The rows are grouped in 4 different ways at once. Each group adds its own fixed numbers to the row, and there is some noise. The rows also spread widely along 15 directions, which tell nothing about the answers.
In the rows, 128 means zero.
Known rows, each followed by its group in each grouping:
[129 165 132 189  86 164 144 109  99  76 135 110 179 133 104 120  75 128
 130  82 126  95 131 130 144 147 187 192 178 155 182] => q_184 (1) q_46 F
[134 141 103 138 174  71 148 147 167 145 101 123 128  85 184 136 108 140
 121 144 140  99 137 127 120 160 152 163 139 166  84] => q_18 (0) q_987 R
[121 126 131  65 116  88 110  92 131 173  73 145 142 131 146 153 150 125
 124 100  58 119 126 106 149  86 168 122 114 160 146] => q_260 (1) q_987 G
[141 160 128 157 152 174 163 181 144  96 185 114 114 124 117 113  61 112
 121 169 157 106 112 147 152 193 138 160 159 106 122] => q_831 (2) q_601 L
[146 169 119 146 169 124 167 187 135 112 149 108 141 140 153 134  69 125
 146 153 173 102 116 163 159 170 128 169 151 117 108] => q_380 (0) q_601 F
[115 168 141 140 120 129 170 148 136 115 128 143 116 142 108 170  76 117
 106 129  95 121 108 141 152 134 149 185  75 119 154] => q_831 (2) q_46 G
[126 202  73 122 124 122 116 112 119  63  92 130 169  92 112 139  98 109
 138  51 130  90 137 157 165 134 185 151 141 129 150] => q_184 (1) q_987 H
[ 79 150 107 150 136 143  96 169 169 158 125 141 210 143 145 183 116 115
 124 123  75 122 112 136 201 111 162 183 149 142 137] => q_351 (1) q_46 H
[105 113  80 192 150 139 135 125 123 124 107 138 210 120 156 152 135 158
 129 195 104 129 123 112 155 136 156 137 109 149 162] => q_18 (2) q_601 L
[128 149 162 107 105 104 140 175 101 122 120 133 112 159 149 133 168  96
  94 131 138 119 122 172 154 158  94 103  99 149  62] => q_260 (0) q_987 R
[104 156 124 176 117 184 155 121 136  93 153 145 128 170 146 110 114 104
  64 141 114 111 111 123 129 121 154 211 140 164 157] => q_351 (1) q_601 G
[110 127 109 106 173  77 113 152 176 138  84 128 150  84 159 112 123 135
 113 188  98 117 129  88 126 133 160 126 172 126  87] => q_380 (0) q_46 R
[173  96 157  96 111 147 134  94 122 152 153  89  64 111 155  67 151 135
 143  72 136  97 146  91  83 154 130 117 154 178 118] => q_351 (2) q_46 L
[139 125 125 122  99 129 140 153  90 112 120 158 171 147 141 121 138 144
  93 170 113  97 131 132 116 158 111 121 156 133  86] => q_831 (0) q_601 L
[140 102 123 146 171 111 189 163 128  97 121  96 167 115 141 102 132 182
 136 165 175 118 140 124 103 151 114 121 101  99 163] => q_18 (0) q_601 L
[127 159 148 132 108  88 129 127 100 133 107 102 111 123 140 118  93 123
 165 110 115 134 127 105 139 130 153 169 130 161 125] => q_351 (0) q_987 F
[117 148 157 173 115  47 159 164  78  77  54  88 130 124 151 106 146 108
 124 116 176 155 137 129 137 130 133 145  77 166 116] => q_831 (0) q_46 F
[100 125 180 195  58 137 160 122  84  85 144 116 146  98  90  90 146 135
  87 154 112 135 143 113 108 165 136 148 110 131 138] => q_18 (2) q_601 G
[149 102 169  92 129 101 142 103 174 196 111 128  85  49 131 172 116 134
 137  70  82  95 114 138 151 148 169 115 126 174 129] => q_18 (0) q_46 H
[148 132 117  67 137 102 143  97 150 150 105 158 171  71 102 147 113 153
 112 141  89  58 129 146 138 152 152  86 166  83 128] => q_380 (2) q_987 F
[157 142 134  93 109 186 132 117 166 174 187 118  80 105 116 153  98 122
 149  43  95  74 122 143 146 172 150 148 136 147 121] => q_351 (2) q_46 G
[138 181 145 140 171 146 171 199 161 146 195 122  98 136 127 154  59 111
 141 176 145 117  91 179 184 186 113 162 136  95  91] => q_351 (0) q_46 F
[155 106 138  67 133 133 145 168 121 159 139 120  81 181 135 112 106 150
 165 193  67 141 114  74  62 120 105 133  89 123 110] => q_18 (2) q_987 F
[154 142 155 118 166  97 194 135 128 120  95 117 122 142 143 134  69 133
 115 141 138 107 111 134 117 131 154 154 132 131 154] => q_184 (2) q_46 G
[172  77 123  94  90 153 154 102 100 104 100 147 135  81 123 103 178 161
  88 110 112  52 131 125  75 179 119  50 142 144 104] => q_351 (0) q_601 L
[137 129 164 138 125 116 170 157 116 113 147 102 134 117 117 102 111 147
 136 158 146 120 127 127 123 156 117 136 131 104 129] => q_380 (0) q_601 F
[148 165 142  85 160 103 128  99 145 175 145 107 134 135 168 125 120 124
 148  84 157  96 144 157 187 131 152 134 175 145 141] => q_260 (2) q_987 R
[159 102  46 132 191 191 154 132 142 100 110 131 195 156 158 138 120 166
 135 162 128  88 108 118 125 124 157 106 133 136 188] => q_184 (1) q_601 L
[175  78 159 155 123 124 184 133  93 154 153  81 123 118 145 113  98 208
 192 164 116 128 127  83  74 163 106 135 107 143 142] => q_351 (0) q_987 H
[146 138 139  80 150 126 178 101 141 159 164 146 108 134 129 121 131 167
 114 164 100 107 125 127 104 127 100 128  97  83 137] => q_351 (2) q_46 G
[114 129 177 104 160  90 160 173 148 127 111 104 133 156 147  92 158 100
  72 149 160 138 130 137 126 110 123 131 131 123 116] => q_184 (1) q_987 G
[122 128 138 133 160  61 113 152 131 153  74 129 145 121 217  97 125 105
 104 187 128 127 128 106 133 127 154 157 220 199  62] => q_260 (0) q_601 H
[112 111 143  91 156 154 150 158 183 169 136 141 153 166 134 145 104 138
  95 162  79 106 113 115 128 107 150 166 150 118 161] => q_18 (2) q_601 G
[173 145 153 157 149 109 209 117 116 126 149 123 108  96 159 147 141 140
 103 114 189  76 124 200 149 198  97 105  86 142 100] => q_351 (2) q_46 R
[104 103 127  98 115 123 127 187 135 128  66 122 166 153 119 167 168 129
 118 108  83 131 118 127 141 113 135 104  60 132 131] => q_18 (0) q_46 G

New rows. What belongs after each?
[ 97 118 118 126  99 167 120 154 116 108 155 136 187 184 123  77 172 155
 104 190  97 129 141  91  95 110 103 147 153 102 138] => q_260 (0) q_601 F
[115 109  82 123 128 113  83 128 124 129  71  99 203  92 139 101 154 148
 153 138  96 124 154  70 118 131 176  98 164 142 119] => q_184 (2) q_987 G
[148 110 132 130 134 150 168 146 109 133 141 119 139 152 133 126 161 151
 129 159 141 114 115 150 136 149  95  87  87 119 132] => q_351 (0) q_987 F
[150 129 118 123 131 171 107 179 135 129 128 108  93 154 158  99  98  88
 132 150 117 108 112 116 125 170 160 138 195 190  71] => q_18 (0) q_987 F
[158 172  87 116 150 163 158 139 148 151 199 142 125 148 147 156  85 154
 144 128 127  87 126 159 130 166 117 176 129 118 104] => q_184 (0) q_987 G
[124 120 160 148  94  90 133 149  96 144 143  75 176 111 131 104 141 182
 175 114 132 134 163  97 120 157 111 140 123 124 118] => q_351 (0) q_987 R
[114 177  98  45  99 139  87 116 100  86 105 135 114 177 126  88 181 101
 121  80  92 125 138 110 127  88 127 111  97 126 122] => q_351 (1) q_987 R
[116 138 133 155  82 147 155 119  54  93 135 161 166 214 145 103 162 155
  81 212  78 148 130 110  86 109  98 160  91 135 124] => q_18 (1) q_46 G
[136 136 170  57 103 176 140 180 136 108 119 142  80 192  93 136  80  94
 101 117  68 107  88 136 121 122 146 142 136 131 139] => q_18 (0) q_987 H
[137 156 147 111 123 136 156 124 101 100  96 118 160 136  84 155  66 135
 144 130 102 111 100 150 192 140 178 108 132  92 189] => q_380 (0) q_987 G
[ 83 175 126 159 104 142 131 134 128  86 168 148 168 122  99 105 137 132
  92 166  98 137 138 135 137 131 128 175 128  89 137] => q_18 (1) q_46 H
[117 155 154 116 108 106 162 171 113  96 124 148 121 184 137 109 126 110
  73 167 112 115 124 129  83 123  96 180 114 117  91] => q_380 (2) q_46 F
[171 116 171  75 139  91 172 186 126 146 105 105 103 121 145 156 115 123
 147  87 142  95 118 163 129 159 109 107 101 139 100] => q_260 (2) q_601 H
[110 145 153 102  72 126 119 116 124 109 128 126 137  87  76 109 122 131
 119  83  81 106 149 115 113 139 155 147 139 112 144] => q_18 (2) q_987 H
[126 154 136  67 156  78 136 179 154 133 127 141 106 117 148  99  93 124
 113 183 113 115 128 108 102 143 121 155 173 101  70] => q_260 (0) q_601 L
[ 86 140 105 126 140 151 102 203 155  96  85 119 171 151 122 123 124  90
  95 158 106 128 116 126 161 135 172 133 155 130 117] => q_18 (0) q_987 G
[161  96 160 104  81 142 128 141 120 165 145 136 136 149 174 130 144 131
  97  70 124  58 141 140 106 164 118 151 194 198  71] => q_380 (0) q_601 L
[167  82 149  84 121 121 161 171 123 131  79 116 106 140 146 113 138 130
 106 126 117  81 115 115  72 151 119  98 133 161  90] => q_351 (0) q_987 F
[141 142  77 104 120 166 162  76 148 110 122 166 143 112 114 147 120 168
  97  97  77  57 130 121  90 131 151 153 106 114 170] => q_351 (2) q_46 G
[172  87 169 167 127  98 169 183 107 157 104  79 195  95 137 152  81 162
 169 138 142  98 126 136 148 192 150 112 166 148 113] => q_831 (1) q_46 F
[142 157 210  97 126 105 162 157 126 166 162 137 100 126 102 152  71 109
 117 177  99 118  98 159 166 173 125 116 151 107  87] => q_184 (2) q_987 R
[129 149 159 181 208 113 166 156 144 140 141  81 115 158 182 107  86  99
 132 203 184 160 103 133 184 138 156 154 151 164 144] => q_184 (2) q_987 R
[120 127 102 150 121 162 128 137  83  60 105 124 182 157 121  62 149 133
  95 222 107 139 126  89  96 133 144 100 155 117 125] => q_184 (1) q_987 G
[120 150 182 129 135  85 160 174 119 121 125  88 116 130 117 109  68 140
 157 166 123 148 116 102 136 145 135 158 126 106 131] => q_351 (0) q_987 R
[133 134 106 172 127 156 150 102 125 139 127 130 187 130 158 161 152 147
 108  90 143  83 129 171 181 151 147 138 130 165 151] => q_351 (0) q_46 G
[165 134 154 124 120 123 178 125 168 130 147 107  95  73 128 117  90 128
 106  46 157  53 145 150  92 177 159 180 160 160 125] => q_18 (1) q_987 F
[121 139 181 102 115  53 114 180 121 194 136 111 154 145 164 148 108 132
 154 145  94 138 138 113 151 138 116 164 146 143  59] => q_380 (1) q_987 R
[152  85 157 105  73 146 121 125 115 154 148 118 150 133 153  88 156 158
 112  99  95  79 159  91  67 152 130 140 191 183  90] => q_18 (1) q_601 R
[128 151 127 100 169 136 161 186 182 167 167 140 118 139 124 181  83 138
 136 157  98 121 100 149 150 143 121 159  95  95 110] => q_184 (0) q_46 G
[122 138 181 155 100 119 165  95 107 146 139 122 179  89  81 152  72 170
 143 149  73 120 115 121 171 150 169 141 142  96 183] => q_351 (1) q_46 G
[148 127 141 127 111 167 156 141 105 106 132 108 127 219 163  97 146 116
  91  89 155 110 136 133 112 111 129 170 124 176 152] => q_831 (1) q_987 G
[110 182  86 131 152 158 111 153 145 109 129 119 151 167 133 144 105  89
 143 104 125 127 112 144 186 111 171 165 126 145 157] => q_184 (1) q_987 F
[106 139 119 193 140  86 171 200 128  90  69 120 175 129 147 161 116 121
 102 149 151 124 118 146 145 145 137 170  82 146 121] => q_831 (0) q_46 F
[159 152  66 123 187 192 149 144 153  96 125 119  98 190 194 117 125  94
 109  96 172  83 112 157 132 127 140 157 128 181 143] => q_351 (2) q_987 H
[141  83 226  77  97 129 137 166 111 183 142 126 100 168 117 131 126 125
 124 179  66 142  94 118 137 133 107  92 140 135 102] => q_380 (0) q_987 H
[141 116  78 117 114 132 115 138  85 102 102 107 182 157 144  97 176 159
 161 129 117 126 150  90  84 116 119 107 103 139 123] => q_184 (1) q_987 F
[126 110 130 167 158 134 173 183 143 112 107 107 138 133 165 149 152 104
  95 108 179 104 112 162 152 155 122 132  79 165 131] => q_351 (2) q_601 L
[123 137 108 151 152 160 172  82 135 112 123 146 134 151 142 118 118 140
  82 176 107 109 110 114 122 112 155 157 114 135 189] => q_351 (2) q_987 G
[137 176 135  49 132 133 138 123 135 135 152 160 100 159 119 131  93 130
 120 119  92  99 113 139 140 123 123 147 144  95 128] => q_351 (0) q_46 L
[132 134 176 114  96 107 134 196 127 160 131  94 149 110 115 164 142 115
 148  47 147  99 132 182 181 177 111 112 117 132  82] => q_351 (0) q_46 F
[102 127 140 121 134 145 121 106 169 159 102 126 157 112 100 183 110 127
 136  97  77 118 101 136 218 114 202 118 116 146 212] => q_18 (0) q_987 R
[134  99 166 165 129 137 173 167 157 149 171 126 121 126 142  97 111 133
  78 203 125 103 124 108  65 169 115 172 173 147  83] => q_184 (2) q_987 F
[168 147 133 156 204 121 155 156 129 174 181  95 131 154 194 109  95 130
 167 211 175 142 113 145 165 159 122 136 177 150  88] => q_184 (1) q_46 F
[169 104 117 135 149 137 165  99 151 177 133 134 140 113 169 156 129 159
 123 114 139  70 127 158 134 157 147 129 142 180 138] => q_18 (0) q_987 F
[138 136 124 120 115  87 119 144 104 187 123 122 140 100 140 183 143 135
 185 124  97 134 129 149 172 162 119 100  62 146  83] => q_18 (2) q_987 F
[132 138 165 145 105 120 168 153 116 121 140 118 101 134 110 154 103 118
 131 125 108 129 105 135 138 143 128 156  64 136 136] => q_380 (1) q_987 F
[123 143 153 134 101  95 136 168 118 131  92 123  88  90 110 176 125  91
 141 105  95 140  97 143 160 158 140 112  58 163  85] => q_184 (0) q_46 F
[143 132 135 194 175 150 181 169 124 125 142  80 149 180 171 137 106 135
 143 151 191 141 113 157 187 147 136 154 106 154 166] => q_831 (0) q_46 G
[139 178 176  96  90 125 136 149  88 138 182 102  57 192 142 113 109 111
 163  89 112 148 126 119 128 128  98 181  79 151 101] => q_351 (1) q_987 R
[ 68 118 126 102 126 157 105 180 176 150 135 137 160 165 116 139 191 111
  83 145  86 145 126 130 160 102 125 128  91 112 131] => q_18 (0) q_987 G
[163 109 143 141 189 108 203 158 126 139 109 132 159 173 170 130  81 167
 114 237 137 110  99 127 103 132 123 141 159 131 137] => q_184 (0) q_46 F
[144 148 151 151 122 109 174 116  67  92 162 142 141 152 154  81 137 149
  97 210 148 127 134 131 107 150  90 140 132 115 106] => q_380 (1) q_601 L
[125  91 155 128 122 154 188 160 156 126 166 141 125 170 139  91 170 154
  54 169 116 100 128 109  43 120  77 167 106 120 122] => q_351 (1) q_46 F
[154 106 106 135 125 173 149 127 154 111 115 115 118 100 135 115 121 134
 101  95 125  68 130 124 100 172 173 135 154 173 133] => q_18 (0) q_987 G
[126 170  57 133 170 138 147 160 158  69  97 134 164 146 156 112 101 118
 100 139 145  78 133 133 109 133 157 181 160 125 135] => q_260 (2) q_46 F
[122 115 139 152  82 144 148 179  93  73 118  99 121 152 115 113 162 136
 125 118 123 134 134 118  96 155 110 125  50 147 119] => q_18 (0) q_987 R
[126 140 136 128 115  79  91 132 131 189 104 125 137  78 173 157 119 105
 149 102  86 116 124 124 171 151 162 146 164 199  60] => q_351 (1) q_987 H
[134 144 151 174 117 141 162  95 128 110 133 117 144 112 139 123 148 108
  76  77 180  82 139 176 177 162 158 134 140 172 160] => q_831 (2) q_987 R
[ 98 178 157 128 109 126 103 163 117 123 162 109  94 162 139  90  91  90
 147 168  93 164 123  87 146 132 142 187 154 144  99] => q_260 (2) q_601 R
[117  88 127 134  77 112 114 118 121 144  86 123 211 118 135 120 154 159
 118 109  76  91 152  83  96 120 163 147 170 168 143] => q_260 (1) q_987 F
[143 172 155 148 126 159 158 180  97 126 186 123 112 209 146 155  90 117
 149 143 137 143 102 172 165 145  96 174 107 141 110] => q_184 (0) q_46 H
[120 138  91 136 127 126 142 124 147 114  83 130 203 105 135 156 123 148
 121  59 132  63 138 141 149 130 169 161 148 144 170] => q_351 (0) q_601 F
[103 189 164 159 121 102 183 146 118  82 134 127 163 123  93 145  89 127
  97 126 140 112 119 169 174 148 137 169 102  85 163] => q_351 (1) q_987 R
[144 127 180 138  62 122 125 180  88 132 138  85 120 118 128 122 113 127
 158  80 118 110 137 123 129 194 122 135 148 167  61] => q_351 (0) q_46 R
[119 114 120 110 135 107 114 139 153 196 126 148 174 107 135 155 109 155
 142 195  47 121 121  96 133 131 153 139 151 131 107] => q_18 (1) q_987 F
[143 155 168 148  94 144 151 178  56 104 149 134 121 203 145 112  85 110
 118 207  98 140  98 132 122 155 103 159 149 148  75] => q_351 (1) q_987 H
[154 116 125 137 114 183 148 132 142 132 164 135 138 162 162 114 120 136
  84  98 143  59 138 147 103 164 139 175 194 180 123] => q_18 (0) q_987 L
[145  78 123 156 129 176 156 105 118 126 127  71 156 166 161  94 182 168
 140  76 153 114 147  98 104 113 136 131  98 172 202] => q_351 (2) q_46 G
[115 151 110 135 136 166 176 158 136  74 140 146 181 155  93 140  91 164
 108 163  92 106 109 133 118 122 125 167 105  64 185] => q_351 (1) q_46 H
[153  93 200  99 123  90 174 145 128 141 107  80 105  53  81 125  88 152
 162 108 112 113 117 107 126 173 148  84 113  97 151] => q_351 (2) q_46 L
[133 102 149 143 136 122 138 116 151 179 136 108 135  87 146 155 157 138
 145 105 129 119 123 150 182 147 142 104 113 165 146] => q_260 (0) q_987 H
[126 119 100  91 193 119 123 184 175 116  90 106 155 177 198  93 155 111
  93 117 174 100 138 125 125 105 138 145 174 150 117] => q_380 (0) q_46 L
[109 155 146 109  79 171 138 179 113 123 154 150 106 218 110 154 117 106
 114 127  73 129  98 133 130 115 104 180  76 134 123] => q_351 (0) q_987 F
[138 115 137 136 122 158 179 122 156 111 137 129 154 130 106 123 101 158
  94 109 124  72 127 124  90 134 152 169 153 128 184] => q_184 (0) q_987 F
[ 85 130 104 103 142 149  84 138 136 113  98 128 182 179 158  78 190 111
  93 162 107 138 141  96 143  85 150 119 161 145 140] => q_18 (2) q_601 R
[102 151 101 159 129 109 119 117 123 128 129 142 196 129 164 121 155 137
 100 145 129 118 151 134 147 129 143 167 147 148 123] => q_18 (1) q_987 L
[144 130 171  48 100 161 130 177 130 153 184 147  76 169 107 118 136 113
 105 143  92 110 117 149 117 160  89 107 130 108  69] => q_18 (0) q_987 L
[165 140 109 110 137 170 132 129 119 116 145 126 127 167 171 111 164 102
 104  85 163  87 129 171 137 141 125 114 153 178 105] => q_184 (1) q_987 H
